The first 9 rows are patterns. Each new row is the sum of 2 different patterns, raised or lowered, with some noise. Before adding, each is slid sideways (what falls off one end comes back at the other) and multiplied by a number that may be negative. Names go in the order of the patterns.
Known rows, each followed by the names of its patterns:
[-14   0   9   1  -9 -18   0  -1 -11   8  -2 -12   0   5 -18 -19 -30   5
   7 -25 -17   2 -14 -16  -7  -8  -6  -4  10]  Z_72
[  2   6  10   6  -4  -6   2   7 -19 -10 -11  -7 -11 -18  -7  -9   1   0
  -2   4   5   9   6   6   1  11   6 -27  -2]  Z_887
[ -7  -4   5  10  -7  -6   7   2   3  11  -8   2   2   4  -9  10 -29 -12
   0  -4 -13  -8  13   0  -7   1   3  -7  -6]  Z_475
[ 11  16  -3  -3  -5  12 -18  17  -6  10  14 -11 -30  -3 -16  -1   4   6
   3  30 -11 -23   2  -8   3  19  -5   0  25]  Z_381
[-15  -4   7  -7   6 -16   5  -9   6  -2  15  10  14   2  -6   6  16  30
  15   2  -4   1 -11  20   1 -30  -1   6   3]  Z_159
[  5  -6 -30   5   9  12   1   4  14  -1   1 -13  15   7  -1   0  -4 -27
  -1   8 -18  22  -6   7  -6   6  -4  -5   2]  Z_335
[  7  29  20   2   9   0 -17  -1  -9 -10   5   0  11  -5 -20   2 -30 -16
  -2   6  -2  -2   1  10  25  -7  20   1  -9]  Z_553
[  7   9   3  -2   1 -23   9   5 -24  12  10 -23  -6 -24   9   6  -4  -4
 -11  -2  29   2  -4  -7   3  22   8   4 -21]  Z_158
[ -5  -7   1 -30  -6 -10   9  -6 -21  27  -2  25  13   5  -4  -2   3   3
   1  -2  -8  -5  -3  -4   3   1  -7 -30  10]  Z_18

New rows, each followed by the names of its patterns:
[  5   5 -22  11  10 -31 -16 -22  10  -2  -8 -11 -24   3  20  -5 -12  -4
  -7  41  11   2 -19  15  11 -10  -6   2 -29]  Z_475 Z_158
[ 18   6  16  -9  17   2  10   4  22  39  -4   1  18  -7  18 -14  -9  11
   5  18  -3 -36   3 -25  -8   0 -12  -4  -1]  Z_553 Z_158
[-3 30 55 14 19 35 13 42 16  1 19 17 35 26  6 15 39 12 26 -2 10 26 59 18
 28 23 20 18 38]  Z_381 Z_158
[ 14   1  -7  20  35  -6  18  16   0  35  20   0 -13  -9  34  -2  -7 -27
   3  -4   3   8   4   4   6  23   3  14  23]  Z_72 Z_18
[  9  12   2  15  31   9  43  25  13 -11  25  13   9   7 -28  16 -11  22
  14  -7  16  -2  35  16  20  28  14  27  28]  Z_553 Z_18
[  4  10  33   4  35  25  19  28   5  11  35   6   1  22  13  30   1  11
  17   8  -5  20 -15   2  15 -12   3 -15  16]  Z_158 Z_18
[  3 -20  17   3   2  -4  -6  14   8  24  16 -10  -8   3 -17  15   8 -21
  16  -5 -13   2   2   1  -1  14 -19   4 -14]  Z_72 Z_159
[ 11  21   4   9  -2  26   5   9  40  12 -10   6  11  -8  35  14  19   0
  35  20  21  21  27  24  -2  27  21  25  17]  Z_887 Z_335
[ 30   5  -4   4  19   4 -28  20  -7  13   1 -13  -7  -2  -3 -12 -24  24
   7  20  -1 -19 -12  -2   9   8  16 -19  -2]  Z_159 Z_18
[  6  14  -9 -15  -5 -17  27  -7   6 -12 -13 -26  -8 -22  -7 -20   5   0
   0 -10 -16 -23 -15 -22  16  -6  -9   9  -9]  Z_381 Z_158
[  5  11  -7 -23  -8 -23   4   4   6  11  21  -8 -22   4 -17  14  -7 -12
   0  20  -2   6   6  -4 -16  11 -14   8 -14]  Z_475 Z_381
[-13   7  11   2   5   2  -4  -4  16   7  27  -4  -1   5  15  -1  13  10
   3   6  -7  -4  -1  -5  17  18   1  -6  11]  Z_72 Z_335
[ -1  -3  -5 -13 -15   2  -4  -9  -3   8  15   4   4  11  -8   8  12 -20
 -11  13  16  28  -2  -9  12  13   1  -2   6]  Z_72 Z_887
[  7  -6  26   2  14  24  -5   4  17  13  35  -4  -6  28  24  42   0 -27
  26  22  11  16  -1   5   7  28   4 -12  14]  Z_72 Z_158
[ 14  16  30 -14  16  -1  15   6  16  25  14  20  31  14  29  26  27  17
  27 -11  14  50   7  12  16  31  49  19  28]  Z_475 Z_18
[  1 -17 -10 -15   4 -17 -26 -20 -19 -20   0 -18 -27  -1   7 -17   2 -16
  -5 -26 -14  -4 -12 -11   8 -23  -3  -4   3]  Z_887 Z_158
[ -5   3 -24 -34 -45 -16 -35   1 -23   4 -21 -28 -19 -17 -34 -17  -1  -6
 -18  15 -31 -22 -16 -17 -22   1 -31 -23  -7]  Z_381 Z_159
[ -1   2   6  -4   0 -14 -19 -22 -21 -10  -9  -3  -8 -12 -11  -3  17 -10
  -9 -15 -13 -12 -13  16 -19   5 -14 -14  15]  Z_335 Z_18
[ -5  27   3 -10 -31 -17  -1   3   0   9 -27  -6  24  -2  -2  -1  11 -25
   1   2 -12  12 -30   2 -16  12 -21 -28  10]  Z_159 Z_18
[10 28 37 22  3 11 21 17 10 43 16 21 44  3 37 24 43 27 35 33 35 28  7 51
 23 26 26 32 20]  Z_887 Z_335
[-11  -7  10  -9 -20  -6   3 -15 -17  11   8  22  16  14 -10  -1  39  28
   1  34  34  17  -4  17   4  21  -6  -8   8]  Z_159 Z_553
[ 10  -1  27 -10  -4  23  -2 -12  25  30  30  -4  -4   3   8  17  14 -20
   0  25  21  10  -9   5  15  30   3  -5   3]  Z_887 Z_158
[ -4 -22 -15 -17   5 -24 -28  26 -10   9  16   9   8 -17 -12  13   2 -15
  -5  -4 -10  -9  -4  -5 -28 -25  -3 -21 -17]  Z_72 Z_18
[-25 -40  10 -23  -8 -36 -24 -34 -23 -39 -10 -37 -46 -12 -26 -36 -28 -35
 -16 -26 -20 -36  10 -27 -43 -23 -37 -45 -12]  Z_381 Z_335
[ 5  2 17 21 14  5 11 15  0 13 22 11  4 16 13 35  5 -4 29 18 -3 26 18 12
 10 17  1 20 26]  Z_72 Z_475
[ -1  38  21  -6 -27  -5 -12   7  13   9   4  48   3  -6  18   9  26  29
   7   7  30  19  17  -2  -3  -4  14 -11  14]  Z_887 Z_381
[ -3  11  -7   4  17   4   6  17 -24 -14  -9  12   5   7  20 -12   3  37
  34  -1  -4  11  12  -1   1   4  18  15   0]  Z_159 Z_335
[ -9  -1 -13 -12   8   2  -8 -11   0 -11  26 -16  -3   9 -12 -24   4 -13
  13  -5 -15  -9 -22  -9  -6 -25  -9   6 -15]  Z_159 Z_158
[  9 -18 -21  31   5 -24   6  19 -13 -11 -14   1  16  -6   6 -15   1   9
  -7 -17  -8   6  11  -9 -24 -28   3  13   1]  Z_159 Z_158
[ 39  25  19   3 -10  12  20  10  24   8  24  26  30   7  11   5  31  30
  -6   2  20   1  -3   1   4   6  14  15  -4]  Z_72 Z_887
[ 15   2  -9 -54   2   6   6  -9  -4 -20  -1  -7 -41  11   7 -30 -14 -35
 -21  -6  -6 -30   0 -16  22 -11  -7 -19 -10]  Z_335 Z_158
[-36  -7   3 -28 -21 -15 -40 -12 -20 -24  -6  16 -12   4  -7 -13 -16 -14
 -46  -4  12   8 -10 -13 -27  -7   9 -29 -17]  Z_381 Z_18
[ -4 -14 -36 -24 -46  -3 -15 -24 -23 -22 -30  32  -6 -18 -20  -4   9 -19
 -14 -33 -13 -11 -11 -11  -8 -34 -15 -21 -32]  Z_475 Z_158
[-12   5  -3 -12  -7  10 -11   9 -38 -17 -14  -2 -34  -2  -2  -3  -6 -18
 -29 -18 -25 -13  -8   1   2   4 -27 -21  -5]  Z_475 Z_381
[ 13  16  11  -4   7  10   4  12 -15  32   5  -9  17 -43  -9   3  26   8
  -6  41  21  61  20  38  12   5  23  44  34]  Z_553 Z_18
[ -2 -13 -15 -11 -14 -25  -2  11 -16 -21 -16 -22   4 -15 -14 -10   6 -19
 -26 -11  -7  -9   3  -5 -15   7 -28 -14 -24]  Z_475 Z_335
[ -1 -14 -18 -21 -30 -33 -12 -10 -23  -7  -6 -37 -17 -12 -50 -26 -23 -18
 -23  -4 -14  19 -38 -19  -8 -16 -11  15  -5]  Z_72 Z_381
[ -8 -45  -9   3  -5  12 -16   3  -6   2  10 -13  -4  20 -17 -40  19  13
  27  -7  -2  15   0   5 -16  -8   3  -1   4]  Z_335 Z_158
[ -6   0 -12 -40 -30  12   1 -12  -2 -23 -13 -14  -8   3 -22  16  -9  16
 -15  -4  -3 -22  14  -5   0 -13  -8 -14 -10]  Z_335 Z_18
[  1  17  -1 -22  29  -7   9  -2  15  25   4  -3 -40  -7  -9  10  23  -7
   0  23  13  24   4   3   1   8 -13  27  27]  Z_381 Z_18
[ 28  -7  22   9  21   0  30  11   3  17  26  -5 -31  -3  28  36  -4   6
  29   3   5  -2  26  16  12  22   0  -6  24]  Z_72 Z_335
[ -8   5   3  12 -17 -13  21 -14 -12  -4 -11 -10  -1   3   5   6 -16 -15
   4 -18   9  14   3  -2   4 -46  -1 -20   1]  Z_381 Z_335
[  8 -21  -2 -10 -13 -20   2  10  -4 -15 -36 -24   2   7 -13   4 -26 -15
  33  -4 -11  -6  17  -7  15  15  -9  15   3]  Z_475 Z_159
[-36 -33 -34 -22  -9 -29 -23 -49 -12 -11 -20 -16 -12 -35  -6 -10 -41   0
  -5 -65 -24 -38  -7  -3 -21 -28 -31 -19  11]  Z_887 Z_158
[ -9  -2   5  25  32 -10 -17 -16 -19  10 -18 -34  -9   9 -15 -27 -12   3
 -12  22 -23  -8   3 -19  -6   6   8   4   1]  Z_159 Z_335
[ -6  -6  -9  -7 -26   5  -6 -51  12   2 -34  -9 -48  -1  -6  -2 -15 -32
  13  22  15   2  -7  -8  16   3   2 -23   0]  Z_158 Z_18
[ -7  12  11 -19  -9 -27 -20  -6   8   2 -13 -25 -12   2  10   3  11 -12
  -3  25   7  21 -10  16   9  -6  29   0  19]  Z_159 Z_18
[-16  22  24   8  -5  11  -5 -26  -1 -19  -3  -3   0   2 -10 -35  -8 -42
 -22  -7  -3 -19 -30 -18   0  20 -14  20 -19]  Z_159 Z_553
[  1  26  -6  -3  20  -3  -3 -10  -2  22  -4   1   7  -3   0   0 -24 -23
  -5  -7 -13 -36 -27 -13   6 -10 -13  -9   2]  Z_887 Z_158
[-41 -18 -48 -34   7 -22 -21 -32 -30 -18 -57 -34 -34  -7 -31 -19 -30 -14
 -15 -40 -20 -25 -28 -24 -12 -30 -35 -21 -23]  Z_159 Z_553
[  5  24 -22  11  13  27   6 -17  37  13  30  35  18  -1  13  22   0  -3
 -16  13  17 -10  -1  21   6  -7 -19  18   8]  Z_72 Z_18
[  0  -3  11   0  -7   8  25 -18   2 -19  12  -7 -11 -14  -9   3  20  -8
 -24 -16   0  22   6  15 -31   7  32   6  -9]  Z_159 Z_158
[ 16  -6 -15 -20   7   0 -11  -3 -21  -6 -10   0 -22 -12 -23 -31 -17 -15
  -7 -17 -16 -46   3   0  -5 -10  10 -20 -26]  Z_475 Z_159
[ -7  22  13   9  17  22   3 -12  32 -18  40  46  15  15   7  -2  19  13
 -13  -4  -6  13  10  19   4  20 -32  26  -2]  Z_381 Z_18
[18 17 36 -3 44 20 24  9 30 28 30  8 -6 28 19 45 38 13 -9  4  5 30 17  2
 15 29 24 -3 14]  Z_159 Z_553
[23 25 40 17 13 23 34 36 41 15 31 50 17 30 39 35 51 20 14 39  7 28 28  0
 14 24 45 24  2]  Z_475 Z_158
[ 21   7  15  -1  13   5  14   1  -3  28  27  46  33  14  13  19  17 -24
  22  36  11  14  17   4  26  15 -12  -7   6]  Z_475 Z_381
[  5   7  -2  -4 -13 -27 -25   6 -17 -42 -12  -4  -5 -26 -24 -20 -16  -2
 -37 -15 -27 -22 -10  -6  -9  -8  -4 -31  13]  Z_475 Z_159
[ -1   9  11   9  36  -4   8  46  17   3   6  24  15  15  31   6  28  15
  23  11  26  -7   6   1  15  14  19 -23 -25]  Z_475 Z_159
[  8  -1  46  -2   6  38 -11  -3 -10  20  -1  20  32  13  18  30  38  10
  -2   7  31   7  30  27  15  22   5  10  15]  Z_335 Z_553
[ 9 12  2 18  8 16 22 30  4 27 53 20  5 -6 22 19  0 31 21 21 12 21  9  2
 -3 46 27 -8 17]  Z_72 Z_335
[ -7   9   2 -18  -4  -8  35 -20   5  -8  -5   6 -11 -11 -15   3   6 -42
 -32 -43 -19 -10  -3   8 -28  -9  17  -3  -5]  Z_159 Z_18
[ 16  22   8  12   4   0 -10  -7 -20  37  18 -11  -4  -3 -24  -6  -2 -23
   1 -28  -2   3   5  -7  37 -17   0   5 -32]  Z_381 Z_335
[  6   4 -14   1  15  -2  22   5  -7 -10  -5  -3   2  -7 -28 -26  -6 -10
  -2  -4 -49 -23 -14  -1  -8 -10  24   1  26]  Z_553 Z_18
[-34 -13 -20  -7 -24 -22 -35 -12 -38 -11  25 -27 -54 -50 -15 -27 -24  -1
 -16   5 -20 -26 -15 -26  -6  32 -15   9  18]  Z_335 Z_553
[  2   9  15  16  34  13  20  14  16   8  27   6   1  23  -5  -1  23  13
  20  -2  29  15  12  13   1 -15  12  20  11]  Z_887 Z_158
[  1  -3  -4   9 -29 -16  -1   7  -7 -13 -28  -2   2 -17 -33  -8 -23 -21
 -16 -28 -17 -15   6 -12  -3   5   1  -4 -11]  Z_72 Z_887
[ 13  -3  -6   9   4 -19   7  -4 -21   3   3  10  -8   5  -1  16   6   6
   3   2  19   0  22  -4 -11  15  16   0  14]  Z_72 Z_475
[-11  -6  16   3  15 -17   7  -3  21 -17 -13  -9   4   8  17 -18 -23  11
  -7   4  22  19   4  -3  27  11   2  11  18]  Z_159 Z_158
[-11 -24  10   8  35  -3   2  34  -8  -5  13  20  27  -5  -3   5 -12   9
  10 -34  18   0  13  -4 -15  -6  -4  22   1]  Z_335 Z_158
[-18  29  -7   4  35  34  -6  12  19   5  15  31  -3  39  44  14  25   3
   5  40  16  25  22   8  17  22  23   9  22]  Z_381 Z_553
[44 20 46 29 23  4 46 54 17 34 30  9 28 34  9 24 18 23 19 36 19 36 10 30
  9 21 33 50 24]  Z_475 Z_381
[  4 -26 -23 -22 -32 -12 -35 -17 -33 -23 -26 -11 -17  -8 -20 -35 -46  -1
   2 -16 -23 -52 -27 -41   1 -30 -67  -1 -18]  Z_159 Z_18
[ -1 -32  10 -20   2 -14   2  -1 -17 -21 -27 -34 -28   7  21  -9   5  -8
 -12  -8  -6 -34   6  12 -13   8  18 -36   0]  Z_381 Z_18
[  9  10  17  -7  -2  16  10 -13   1   2  -7  -8 -13 -12 -21   0 -16 -20
   9  -1   1 -16 -17  -5 -15  -5   0 -15   2]  Z_72 Z_887
[ -3  31   1  34  25   8   4   6   2  18   8   7  -1  12   0  32  23  12
   5  -4  23  -4   5  15 -15   6   7  22  11]  Z_475 Z_18
[ 17  15 -26  -2  -1  18  11   5   9  -7   2  33   7  11  11   5  27  20
  15  -9  27   9  16   6  15 -20  26 -11 -24]  Z_475 Z_158
[  6 -12  13   1   9  28  32  -6  31  21  17  36  14  13   6   0  44 -25
  16  -7 -14 -21   7  -3   4   6  12  13  42]  Z_381 Z_18
[-16  -8  -4  -3   1 -14 -17 -29  -3   8 -22   6  -7 -20 -10 -15 -13 -19
 -12 -41  21 -15 -13  -5  -4 -27 -39 -17 -14]  Z_475 Z_553
[ 28 -15   9   2 -11   4  24   6  -1   3   1 -23   5 -34 -20  -1  -8  -8
 -14  -7  -5 -34 -16  -4  -6 -10 -10  -8  10]  Z_475 Z_553
[ 15 -11  19  10 -11  24  41 -18   7  -5  12  34  12  14  -9  11  48 -10
   8 -18  -1  21  17  15 -15  12  16  14  14]  Z_158 Z_18
[ 16  -9  48  37  31  26  23  39  58  30  20  19  29  39  24  18  -2  25
  29  14  14  50   4  30  22 -11  30  39   8]  Z_887 Z_158
